The first 7 rows are patterns. Each new row is the sum of 2 different patterns, raised or lowered, with some noise. Before adding, each is slid sideways (what falls off one end comes back at the other), maybe read backwards, and multiplied by a number that may be negative. Names go in the order of the patterns.
Some rows, each with the names of its patterns after it:
[-19 -19  -4   6  -4 -21  -1   0   1 -11   5  16   6  -5   1  -2 -27 -24
  19  17 -11  10   7 -18   1   1 -27 -11   6   3  -7  -3  10] | R
[-17  -1  -4   6  27  10   2   3  10   4 -16   4  18  -3  -2  -8  11 -26
 -27  -3   3   2 -11  16 -27  27  -3  -2   8   7 -12  -6   9] | W
[  1   6   1   8  12   9   0  11  -9  -9   5  10  13 -17  -8 -27 -22   0
   7   6 -12  -8   1   0   5  -3   5   4 -15   0  -4   1  -2] | K
[ -2  11  -3  13  -9 -14  12  -3   3  24   0   0 -24  12   1  27   2 -27
  -6   4  -3  16   1   4  -3  -1   6   1   1 -17   8  -2   7] | T
[  9  27 -21  11   8  15 -26 -14   5 -27  17  -1  11  -3  -2   4   4  -3
  -3   0  -3  -1   3   5  -6   0   1   8  -7  -3   1  -5 -10] | C
[ 11   2   1   2   2  10   1  12  -5 -15  27  27   7 -10  -1   1  -4  12
   7  -4  -2 -13   9  -3  12  -2  -2 -27 -14   0   0  11   0] | A
[  0  -1  -4  -9  -9   5   3 -15  -8 -14  -4   6 -22 -26 -10  -5   0   6
   6  11   9  22 -13  -6 -27  -4  -3   4   0  -3 -10  27  -7] | P

New rows. What belongs after each?
[ 39  13  33   0  21  37  32 -17  -3  32   6   7  24  58  20   1  36  17
   8  28   8  22  45  38  17   1  28   5 -11  17  33  14  13] | R W
[ -1  25  -7  -4 -16  -6   4 -11  27   6   3   2   2   6  -8  -1   5   1
 -12  -9  12   5  -6   6   8   1 -21   2   5 -12   3  16  15] | R C
[  0   7 -18  -7   5  -1   1  13   4   9   3   3   3   7  -4 -10  14  18
  39   7  19  -8  20 -12   5  19   6   3  16  10   6 -16  27] | T A
[ 17  13  12  24  16   9   6  -1   7  12  27   8  13 -13  -1   6   2  26
  17  21  -5 -10   6   0  30  21  26   0 -10  44  35  24  12] | K A
[ -4  15 -10   9  33  16   6  12   1  15   6  11  22   5  27 -13  31  -8
 -10  20  20  12  -5  25  28  14  -3  16   5 -16  19  14  33] | T C
[-29  21 -26  15 -40 -19  -3 -35 -19 -33   7 -20 -13  -9   7  -8 -26  -6
  -5  -9  -6   2   8  -4 -12  -5 -31  -5 -14 -25 -11   4  11] | W C
[-16 -21 -10 -22   1  -2   9 -15 -14   9 -34  -8 -20   6 -40 -30  -3  -9
 -13  -2 -14 -43 -36   0  -4 -27 -17 -21 -13 -15 -11 -13 -25] | C A
[14 15  4 23 17 24  5  4 14 13 14 14  1 -1 13  4 16 19 -6 21 15 33  5 14
 -1 12 45 13 -2 37 22 18  1] | T A
[ -5   9  13  -9   6   3  18  26  22   0  -8  37  34  -2  -2  17   2  -1
   9  19 -20 -19 -10  16   3   8  14 -21   0 -12   4  11  20] | W A
[-15 -30  12   5   9 -28 -16  -5 -15 -26 -18 -22   3  -6   4 -10   0 -15
 -18 -34 -60 -32 -12  -6 -27 -13 -38 -14 -13 -14  -9 -22 -14] | A P
[ 20  31  34  16  10  17  19  39  29  13  31   9   8  10  17  24 -16  20
   9   2   3  14  12  33  18  21  -3   6  14   4   4  13  12] | K P
[  1   0 -17  -8  -2  24   0 -33 -18  12  -4   6   3   8 -10 -21   6   3
 -12  -5  13 -10  18  13 -11 -23   9  -5 -13  13  11   7   8] | R T
[  9  27  11   7   1  14 -19  13   9  -6   4   7  14  54  11   0 -17 -11
  13  -1   0 -10  10  19  23  38   7   0  21   7  23  -1   2] | T P
[ 30  11  22   9  20  15  26  29  11  13  22   9  22  33  47   8  13  32
  29  17  -7  40   8  12  11  41  41  13  43 -12  -5   5  17] | C A
[-22 -13   0   1   7   3 -16   6 -18 -17 -15  -1 -13  11  14  12 -24 -17
   5 -16 -11  -5  -3  -8  20  27 -12 -30   0 -12   7   9   9] | R T
[  2  -7 -13 -10   6   0  -3  -4 -22  19  32 -22 -26 -11  -2 -11 -17 -10
 -38   0   3  21  10 -11  -7 -18   0   6  -5  15  -6  -5 -12] | A P
[ 26  21  19  12   6   2   9  -3  20  22  28  39  15  21  32   6  19 -18
  36  -4  10  26  27  24  12  17  24  22  27  23   6  33  41] | C P
[ 28  -4   6  23  -8   4  18  45  22  33  23  30   0   6   3  -6  46  10
  22   3  23  -7 -10   9  15  17   1  29  -9  44   6  13  24] | W C
[-26   2  -5  15 -31 -15   5 -11 -20 -20 -33 -25 -44   2  -2  -5  -7  17
   7 -38 -41 -30 -46 -16  -3 -31 -25  -4  -3 -16 -27 -17 -16] | R P
[  6  -8 -17  -4 -15  -6  -7  -1   2 -16 -11 -13  13  23 -17 -12 -19  -5
  -8   0   4 -21 -10  -8 -12  -1 -12  -8 -14  -2  -4  16   5] | K A
[-2 17 41 27  9 15 16 21 23 20 11 28 35 22 31 10 11  5  9  1  0 17 26 46
 10 20 10 -1 17 22 10 12 14] | T P
[  8  32  -2   6  11 -20  15  18 -23  -7  14  14   6   2  48 -16  -8  10
  21   5 -10 -15   6   1  24  26  37  23  13  12   5 -22 -36] | R P
[ 13  18   6 -14  -3  26  -3  -6  31  23   7  12  14  13 -10   7   9  10
  12  28  36  12   5   5  25  17   0  11  14   5  -2  18  23] | R A
[21 40 57 -8 10 20 18 14 19  5 23 29 14 18 22 -7 14  1 10  1 12  1  9 49
  7  9 14  7 27  6 18 15 -2] | T A
[ -4 -11 -21 -30  -4  -2  -1 -28 -25 -17 -23 -19  -4 -24 -40 -36   1  -4
 -23  -1 -25 -20 -12 -17 -15 -24  -6 -13 -18 -18   1  32  13] | K A
[ -1   8  -4   3  -1  -1  -7  19 -14   2  -3   5  -4  -9   2  -9   0 -12
   2 -17 -15   9  17 -11  -5  -5   6  24  39   2 -11   2  -1] | K T
[-17  -8 -11 -10  -8  -7 -10 -14 -12 -13  -5 -25 -16 -17 -44  -1  20 -15
 -10 -44   4  -3  34  11 -14  -8 -28  -9   7 -14  -2 -16  -3] | K T
[ 20  17   5  23  15   9  17  19   3 -25  35   4   2   0  37  26   1  30
  -1  18   1   0  -4   2  -4  23  22  15   9   6  16   6  23] | K C
[ -6  -3 -19  -9 -24 -37  -5   1 -19 -25  16 -39  -3 -14 -36 -18  14  11
 -27  -8  -3 -25 -42 -19   3 -19 -37 -15 -14 -20 -43 -15   3] | R W
[-22 -28 -14 -14 -29 -25 -19 -32 -28 -22 -13  14  10 -16 -15 -21 -13 -38
  -5  -4 -18 -26 -35  -7 -41 -40 -15 -21 -39 -48   5 -37  -6] | W A
[-9 32 38 23  9 19 23 13  0  7 -9  1 -1 54 31  6 19 20  1 24 -9 -4  4 21
 20 16 19 17 -5 12 18 30 14] | R P
[ -8   2   8  13  -9 -10   6 -12 -16  -9   6   6 -10   7  11   5  13  11
   6 -21  -2  -9   3  23  -8  -8 -15 -12 -10 -11   3   8  -1] | R K
[ -1   6  12  17  12   3  29  -4  29  14  31  48  -6  28  26  39 -13   7
  34  10  38  -1  26  11   9  12  31  16   7  31  20  19  15] | W C
[-12  14  10  15  -5  24 -23  12 -10   4  13   9 -32 -31  13  14  27   6
  36  -6 -25   1  18  13  -7  12  22  -4 -10   0 -21   9  -2] | W K
[-14   6  52  32  20  12  -3   9   0  34  16  14 -12  13  62  24   5  22
  18  34   2  21  23   6   9  24  59   7  16  26  10  -5  29] | R T
[  5  -4   7  -7   2 -11  -1  18   0   7  -2 -17  20  39  25 -11  -8   0
  -8  -6  -9 -22   8   2  27  -1   7  -8  -4 -13 -17 -29   1] | A P
[ -3  -9   3  14   4 -15 -24   0  -7  14  10   7  -6  -7  16   6   9  12
  17   3  19 -14   5  -5 -16  14  -5  15  -7  20  14  -3   0] | K C
[-17 -31 -13   5 -44  13 -30 -17 -33 -14 -45 -24  -7 -47 -25 -19  -5  -3
 -33 -13 -13 -16 -13  -9   8 -25 -17 -21 -31 -11 -16 -32  -2] | W T
[-36 -26   8   1 -15 -36 -15 -12 -27 -10 -13 -21 -18 -34  10 -26  -6 -19
 -15 -46 -32 -34 -20 -15  -2   0  -8 -11 -11 -14 -10 -20 -23] | A P
[ -5  -1  -9  -6  -1  -9  -9 -17   0  -9  -7  -3   5 -10   9  -8 -26 -15
   5 -12   9 -16  11 -18   0  13   6  -4 -38  -9  -2 -12   5] | T C
[  6 -13   1 -31 -22 -29 -13 -16 -13  -5   3   1 -19  -1 -20  -8 -19  21
  -4 -22  17 -21  -9 -21 -11  -6 -38  -9  -8 -11 -17  -9  -9] | C P
[ -2   0 -14 -18   3  -2 -16 -16  13   8  -5 -18  -5 -28 -24   3  22   6
 -18 -13 -19   3  -5 -17   6   5 -21  -6  14 -26   6 -13   1] | W K
[-11  17  20   3  27  -8   5  -5   1  -3   4   5   7  -9 -15   1  -8  11
   7  13  -2  -4   4  10  13  12  15  14  -1 -21  24  -6  -7] | K C
[-12 -21 -20 -17 -42  10 -19 -11 -20 -17 -10   8   2   3 -13 -13  -9 -20
 -17  -3 -36 -23 -23   6 -11 -22 -10  -4 -11  -2 -25 -27 -20] | W P
[ -5 -12 -14 -33  -5 -11  -1 -14 -24   4   2   4 -16 -13 -26 -45 -24   0
 -32   1 -33   3 -13   5 -17 -21  -6 -21 -44  -2 -20  -7 -15] | T P
[ 19  26  18  27  15  -9 -10  15  12 -20  27 -15  16  -3  -4  20  27  30
  -6  11   5   2 -13  -7   7  -7  -4  -7   9   2 -25 -10  -4] | W K
[-24 -13   9 -17 -40 -15 -26   1 -21 -12 -37 -21 -20 -23  -3 -10 -24  -8
 -33 -35  -8 -25 -29 -13  -1  -7 -26   3 -28 -20 -26 -28 -12] | T C
[  9  13  -9   4   6 -20  -9   4  12  -3   0   6  -7 -11   0  13   9 -23
 -21  23  -6 -14  -6  40  20  -6  28 -13 -20 -26  22  20 -10] | R C
[-10 -20  -9  10 -25 -17  -2  -8 -29 -46  -3  -4 -10  15  -8  -7 -15 -11
 -11 -17   5 -22  12  -7  20 -25 -31  -3  22  16 -10  17   2] | R W
[ -2  -3  26 -13   3  22  16 -46  -4  -2  30   1   4 -15  -6   5  -9  21
   7 -13   6  -7   4  -1   6  -8  16   2   4 -11   4  -8  19] | T C
[  2 -12  25  -5  18  -6   1 -11  -4  -2   7 -20   3   3 -10  12 -19 -39
  -6  -2  22  -2   8 -11   9  44  -4  -6 -17 -13  -1   3   5] | T P
[ 12  19  16  32  32   0   2 -13   9   6  15   1  12  -1  41  25  10  -8
   7  -4  21  17  14 -18   2   1   0  26  -2 -22   4  -1  13] | T P
[ -7   4  11 -17   4  15   2 -19 -17   2 -29  10 -13  12   6 -13   3  -3
 -22  -5  -3  15 -12  -1 -20  -9  19   4  -1  -5 -16  -2  -9] | T C
[-13  -3   9 -12   7   2   5  35   1  -7   4  17  14 -30  -3  -6 -22  -4
  -5  14 -36 -35  -3   2   4 -15  20 -26  14  -3  -6   8   4] | W K
